There are 3 ways to turn a row about zero (a turn may also mirror it). The second row of each pair is the first, turned, with some noise. The first 27 pairs use one turn. New pairs use 2 turns, one after the other, and a turn may come again.
Some pairs, each with its turns in order after it:
[ 21  23 -20  17   8  -7  -9  -1]
[-23  16 -18  -9  21   7 -10   9] -> k_906

[ 23  17 -17  14 -21  23 -24  -2]
[ -6  24   0 -40  11  -9 -24   0] -> k_930

[-17  -3  -2  17  25  -7  -8  16]
[  8  10   0 -11 -10  35  -2  10] -> k_906

[ -6  -9 -11 -19 -18 -16 -10   8]
[-11  16   9  15  14  21   0   9] -> k_930

[  6 -18  -1   1  -3   7 -13 -22]
[-27  -6   0   9  -3   1  14   9] -> k_127

[  9  21 -20  -1 -26 -19 -18 -17]
[-46  -5  -4   5   7 -13   4   8] -> k_906

[ -6   1  -8  26  15  -5  -7 -16]
[  0  10  16  13 -11   5  21 -16] -> k_127

[-13  13 -24 -11  15 -10  11   7]
[27  6 -7  8 23  0  5 -8] -> k_127

[ 14 -22  -4 -20 -21  -8  22  -3]
[-21   2   4   4  24 -15 -22  15] -> k_127

[-13 -18  12  12  22  12  19 -23]
[31 12 -1 -1 -4  1 34  6] -> k_906

[23  5 26  9 26 18  2  3]
[ -9 -13  -5   5 -19  31 -15 -22] -> k_127

[-18 -11  17  16   6  -8 -21  -5]
[-18  -8  -6 -10 -18  18  21   0] -> k_930

[-24   2   2   0 -16  -9 -10 -17]
[  0 -10  11  -6  -6 -25  22   2] -> k_127

[-15   2   7  -7   1 -19 -19  -8]
[-15   8   5   4  -8   7  20  12] -> k_930

[-15  26 -13 -14   4 -18 -19 -26]
[-6 30 -4  0  2 -9 27 33] -> k_930

[-21 -13 -25   5 -25 -22  -8   8]
[ 11  25  13 -12  13 -21  18  20] -> k_127

[ -7  24  19  10  -3 -22 -24  19]
[-29   5  15 -16  -6  25  -6 -17] -> k_906

[ 13   2  17 -21  21  -6  -2   4]
[  6  -9  26   5   2 -11  16  -5] -> k_930

[  1  -4  -3  12  -3   7 -19  17]
[  7  13  -3 -14 -10  17   5  13] -> k_127

[  2   4 -16 -12  16   9   8 -21]
[ 23  -3  -8  -2  13 -15  12  16] -> k_930

[  6  -4  -1  22   5 -20  12   5]
[ 15   6 -10   7 -22   7   0 -16] -> k_930

[-25  25  -7  17  -6   2 -20 -12]
[-26   1  -5 -29 -12   3  15   9] -> k_906

[-19 -24   3 -16   5  10  12 -20]
[-14 -21  12   1  27  -1  12  -1] -> k_127

[  7  -9 -25 -12  19  14  -5  16]
[ 18  -2   0  -3   9   3 -28  25] -> k_906

[ -4  20  14  -8   1  18  26 -18]
[  8 -17   1   3  -9 -34 -12  22] -> k_930

[ 13   1  -3 -20 -18 -21  13  12]
[-13   2   4  27  -2 -11 -23 -12] -> k_906

[ -2  -9 -11  -5  -2   3 -19 -11]
[ -5 -13   7  -1   6   1   6  19] -> k_906

New pairs, each followed by its turns in order:
[  4 -26   5  20   4  24  21  -7]
[ 20 -18  11 -23  -9  14  16 -15] -> k_127 k_906

[ -8 -18 -16  -7 -17  11 -18  -3]
[-10  15  12 -20  15  11  -2   9] -> k_906 k_127

[ -6 -22 -10 -24 -12 -10  -8 -24]
[ 19  12  11 -12  27   2   2 -28] -> k_127 k_127

[  1  14  22 -19 -26   0  -7 -22]
[-40  -6  14  14  -2  -1  -4 -21] -> k_930 k_930

[-10 -17 -24  21   5  10 -17 -14]
[ -4 -25  -9  12 -18 -19 -22  -8] -> k_127 k_930

[ 17 -26  20  -3  20  12   3  -9]
[ 22  17  -3   3  35   4   1 -13] -> k_906 k_906

[16 20  6  5  7  0  0  8]
[ -2   5   2  11 -12  -7   8  20] -> k_127 k_127

[  2  21 -15  24  20 -11  16 -26]
[ 15   2 -12 -23 -44   1  -9   3] -> k_127 k_930

[-15 -25 -11 -12 -10 -25 -23 -13]
[  5   4  33 -31  -6  14 -15   2] -> k_906 k_127

[-15   6 -16  -4  17  13  -5  17]
[ -7  -5 -10  16   4  23 -20   6] -> k_127 k_127

[ 18  25 -10 -12  25  24 -24  26]
[ -6  -5 -14  11  20 -25  14 -47] -> k_930 k_127

[-15  19 -14  25 -17 -22 -20 -17]
[-17  28 -11  12  15 -26 -25   8] -> k_930 k_930

[  9  20  10 -22  -6 -22 -18  -3]
[-23 -14  -5   5 -20  -3  21  10] -> k_906 k_930

[-17   5   1  24  16 -26   6 -12]
[ -1   5 -22 -21 -18 -23  -8 -17] -> k_906 k_906

[-11  18  14  -1 -20 -13  15  13]
[-25  -2  23  17  17   5  -3  -1] -> k_127 k_906

[ -7  -8  -7 -22   5 -24  -6   8]
[-28  -2   1 -11 -15   2  -5 -11] -> k_906 k_930

[  0  24 -10  14 -13  -9   4  -2]
[-30   4  -7  -9  -4   1  -8  -4] -> k_930 k_906

[ -3  12 -10   1  -8  11  15   1]
[-3 20  0 -4  5  7 12 -9] -> k_930 k_930

[-21   5   6  -2   3  20  -6  21]
[ -3 -25  15  14   9 -13  -5   0] -> k_906 k_906

[-12   7 -12  11  -8  -1 -18  15]
[  7 -23   1  -2 -16  -3  -8  12] -> k_906 k_906

[  5  25 -23 -23 -24   4  22  12]
[-14   1  -2   6  30  35 -21   7] -> k_127 k_906

[  6  21  -7  22  22 -16 -25  -2]
[ 20   3  12 -37 -17 -14 -16   5] -> k_906 k_906

[ -6  14 -14 -25  16  14  26  11]
[ -7  38   8   5  -2   7  10 -26] -> k_930 k_127

[  0  11 -19  25 -26  -7 -21 -24]
[ 32 -11 -33  -2   1  -5  -8  22] -> k_930 k_127

[ -7 -26 -13 -14  -8   3 -13 -24]
[  1 -11  -2  18 -10  18 -10 -29] -> k_906 k_930

[ -1 -19   1 -16  17 -11 -15  25]
[-14  -8  -2 -16 -28  24  -2   6] -> k_906 k_127

[24 24 -8 24 22 -7 -9 -6]
[ 29 -21 -20  11  15  14  13 -15] -> k_906 k_127

[-11 -13  -1 -20  -1 -11 -21  24]
[  6 -34  11  -7   5  17  10 -13] -> k_906 k_906

[  1 -12  -5  26 -18  24 -14   8]
[  9 -24  -1 -11 -10   0 -21 -29] -> k_127 k_906

[  2  11  15 -26 -11 -25 -26 -21]
[-17  18  -5  32 -25  -2  -3  21] -> k_127 k_906

[ -1 -16   2  26 -16  17 -10 -12]
[ 24 -14 -15  13  18  13  -9  -4] -> k_906 k_930

[-10  25  11  10 -16  -8   7  20]
[-24  -9  16  16  24  -7  -7  -9] -> k_127 k_906

[ -1 -12   6   4 -26  -4  -1  23]
[-21  -9 -13 -24   4   1   8  12] -> k_930 k_930

[  2  25 -15   2  23   8  23  -2]
[ 25  29   6   6 -13  11   5  -6] -> k_930 k_930

